There are 5 hidden switches. A switch that is on adds its own fixed numbers to the row, and there is some noise. The rows also spread widely along 4 directions, which tell nothing about the answers.
In the rows, 128 means zero.
Known rows, each followed by its switches (1 for on, 0 for off):
[144 120 121 185 114 132 164 120 124  76  84 147 203 134 105 141 188  96
 167  81 165 156 144 131 123 128] => 0 0 0 0 1
[134 106 110 150  88 110 116 122 126  82  48 131 210 125 111  90 173  51
 163 152 136 181 155 145 137 109] => 1 0 1 0 1
[102 129 103 176 131 178  83  92 104 113 127 146  96 143 103  74 105 135
 129 109 104 146 160 163 166 109] => 0 0 0 1 1
[156 146 154 189 126 114 111  93 123  89 103 144 150 127  50 155 161 120
 147  77 135 136 160 153 149 167] => 0 0 1 0 1
[117 143 106 163 125 156 127  96 125  99 119 147 173 141 104 100 149 121
 130  99 133 164 163 153 156 125] => 1 1 0 0 1
[104 125 155 213 172 128 121 103 149  98 130 160 112 125  54 116 128 110
 137 109 129 165 168 133 138 117] => 0 0 0 0 0
[121 104 151 186 143 112  80 122 152  86  69 141 120 107  63  91 104  87
 166 142  93 154 132 163 147 136] => 0 1 1 1 0
[135 117 152 182 133 125  78  97 122  90  95 136 130 116  56 121 124 115
 151 128  92 141 155 172 155 135] => 0 0 1 0 0
[121 154 141 177 135 110  98 100 164  96 102 156 133 123  48 109 121 100
 135 107 126 168 165 162 155 149] => 1 1 1 1 1
[112 129 130 177 141 135 123 100 142  97 109 147 169 137  89 102 139 111
 143 107 131 166 155 149 148 127] => 1 1 0 0 1
[170 116 141 147  78  97 116 102 128  73  53 124 223 110  91 143 171  86
 171 132 128 151 134 171 138 155] => 1 0 1 0 1
[174 122 140 157  76 116  85 117 138  70  55 129 195  95  82 132 140 107
 166 154 100 153 121 184 148 159] => 1 0 1 1 0
[107 109 127 191 154 144 145 126 131  83  90 146 169 128  95  97 150  96
 154 109 142 162 151 129 127 113] => 0 1 0 0 0
[158 116 127 146  83 119 106 117 117  67  51 128 214 104 102 118 166  86
 168 153 113 165 136 172 142 131] => 1 0 1 0 0
[134 108  98 159 100 182 105 122  99  76  83 125 177 126 145  81 130 126
 161 125 113 139 110 169 144 123] => 0 1 0 1 0

New rows, each followed by its switches (1 for on, 0 for off):
[147 156 100 165 104 165 123 107 111  91 118 151 157 122 112 112 164 150
 120 101 146 171 155 147 148 129] => 1 0 0 1 0
[144 131 156 167 130 106  95 102 148  78  81 136 170 101  50 121 132 107
 150 137 108 164 140 176 145 157] => 1 1 1 0 0
[ 84 104 129 172 158 157  83  94 121 104 112 132 118 146  90  68  92 112
 153 128  87 137 147 176 168 113] => 0 1 0 0 1
[112 147 145 190 158 106 123 111 162  92  95 163 142 118  46 108 147  83
 134 116 139 193 169 140 136 124] => 1 1 1 0 0
[ 93 115 122 196 148 130 117 137 153  94  71 155 121 141  83  66 123  48
 152 115 129 177 164 126 136 106] => 0 1 1 1 1
[118 145 154 190 145  92 117  99 162  97 104 163 145 127  36 126 149  84
 136 113 135 185 180 143 145 136] => 1 0 1 0 1
[151 111  75 152  68 166 128 142  86  68  37 130 207 127 155  90 184  75
 152 125 150 168 126 133 133  99] => 0 0 1 1 0
[109 106 161 196 147 101  97 111 152  99  81 148 133 125  51 110 130  69
 161 126 107 151 167 154 147 124] => 0 0 1 0 1
[154 151 138 162 110 126 107  96 130  71  93 138 186 108  61 140 158 125
 140 105 128 156 147 171 143 165] => 1 1 1 0 0
[ 94  99 141 182 147 115  79 110 134  98  80 137 118 132  63  79 110  59
 153 144  90 155 168 160 166 101] => 0 0 1 0 1
[109 115 109 149 109 164  63  90 123 105 108 125 138 138 112  63  88 135
 142 143  82 144 141 191 173 125] => 1 1 0 1 1
[104 107  97 160 108 150 106 116 134 102  85 147 162 137 129  62 128  85
 149 145 123 173 156 152 152  88] => 1 0 0 1 1
[ 74  92 118 187 169 162 109 119 131 101 100 144 126 141 102  51 108  82
 143 140 108 168 161 142 146  81] => 0 1 0 0 0
[136 132 126 165 112 129  97 115 144  75  69 146 161 110  82  98 132 103
 139 139 119 175 137 164 149 133] => 1 1 1 1 0
[142 138  89 141  84 150 106 113 110  90  64 126 187 130 128  87 151  92
 140 119 137 163 146 162 154 130] => 1 1 1 1 1
[141  95 145 176 128 131 127 122 131  64  72 126 208 108 107 121 143 104
 183 126 117 138 115 164 125 144] => 0 1 0 0 0
[ 92 103 141 198 168 124 129 117 152  96 100 143 144 134  79  87 122  84
 164 114 122 159 154 143 134 119] => 0 1 0 0 1
[141 118 117 176 114 130 125 128 116  81  66 141 182 123 100 116 173  82
 151 117 136 165 147 134 133 122] => 0 0 1 0 0
[139 114 163 179 132 116  82 101 164  89  95 147 140  97  64 113 105 124
 163 155  92 159 140 174 146 142] => 1 0 0 1 0
[135 120 138 189 135 139 138 115 132  75  98 151 175 115  85 138 171 122
 153  93 142 153 149 137 123 144] => 0 0 0 0 0
[115  97 115 172 113 129 105 138 133  83  53 140 149 115 104  71 133  61
 161 146 112 175 139 147 132  98] => 0 0 1 1 0
[150 153 114 162  94 130  98 100 126  99  93 149 154 124  86 119 152 114
 133 111 134 167 163 157 156 138] => 1 0 1 1 1
[161 134 125 186 105 129 142 133 134  61  56 142 196 106 100 129 175  97
 161  91 153 158 122 138 119 154] => 0 1 1 1 0
[114 156 111 167 131 160  82  84 111 114 129 153 108 137  68  96 133 134
  92 117 113 181 182 160 170 108] => 1 0 1 0 0
[104 113 101 163 128 151 116 120 143 100  87 144 162 137 119  60 123  83
 151 133 123 176 148 148 147 105] => 1 1 0 1 1
[ 97 144 140 195 173 132 133 104 158  92 128 168 133 125  57 106 136 120
 126 100 141 188 168 134 138 128] => 1 1 0 0 0
[182 144 114 163  80 153 111 112 104  62  68 127 191 110 107 140 167 137
 151  87 137 126 114 175 142 172] => 0 1 1 1 0
[111 134 137 196 165 152 104 104 140  96 123 156 107 128  72  93 103 139
 142  95 115 149 140 159 146 134] => 0 1 0 1 0
[107 139 122 183 136 139  98 110 136 104  96 144 110 135  78  87 116  99
 134  90 121 154 159 153 157 132] => 0 1 1 1 1
[108 118 126 167 125 143  73  97 144 100 106 133 135 127  94  73  90 121
 151 144  86 146 147 183 166 132] => 1 1 0 1 1
[124 121  83 149 106 171 140 124 102  78  84 137 206 135 148  86 169 108
 138 123 144 177 140 139 135 103] => 1 1 0 0 0
[146 122 120 170 106 149 140 106 113  74  91 124 203 140 113 130 166 121
 171  84 138 128 125 156 137 152] => 0 1 0 0 1
[133 138 117 190 119 141 117 125 128  84  85 157 137 122  88 117 155 102
 132  96 141 171 159 137 134 124] => 0 0 1 1 0
[127 138 130 201 143 144 118 110 139  95 122 161 120 123  75 118 129 131
 140  89 130 157 151 141 143 135] => 0 0 0 1 0
[121 132 114 170 123 161  79 105 116  91  94 133 122 126  95  88 113 122
 128 120 105 147 137 174 159 133] => 0 1 1 1 0
[109 156 105 163 137 161 106 102 115 105 108 147 139 135  86  82 140 115
 104 113 128 184 176 153 161 107] => 1 1 1 0 0
[148 131 125 183 109 125 126 125 135  77  65 139 175 124  88 124 157  92
 165  87 141 145 134 149 132 155] => 0 1 1 1 1
[ 99 121 107 193 137 152 123 120 129 105 111 154 125 147 106  79 135  93
 139 102 139 170 160 126 143  97] => 0 0 0 1 1
[130 133  80 181 113 178 168 140 112  74  85 147 186 130 143  94 180 109
 140  80 174 170 131 115 122 116] => 0 1 0 1 0
[158 114 144 179 126 137 137 115 126  65  86 125 199 113  99 139 154 130
 170 100 127 131 118 160 133 159] => 0 1 0 0 0
[113 106 115 147 109 129  84 104 116 103  70 133 167 138  95  77 140  74
 148 155 102 173 167 170 160 105] => 1 0 1 0 1
[132 103 118 149  93 129  98 123 118  81  56 131 193 118 104  93 149  73
 149 161 112 179 153 156 146 109] => 1 0 1 0 0
[ 93 132 127 192 165 145 114 114 129 100 105 159 117 130  61  83 131  89
 121 105 125 176 168 137 146 111] => 0 1 1 0 0
[159 144 130 183 120 124 155 113 141  69  90 154 211 115  91 152 188 119
 149  97 159 180 148 130 122 139] => 1 0 0 0 0
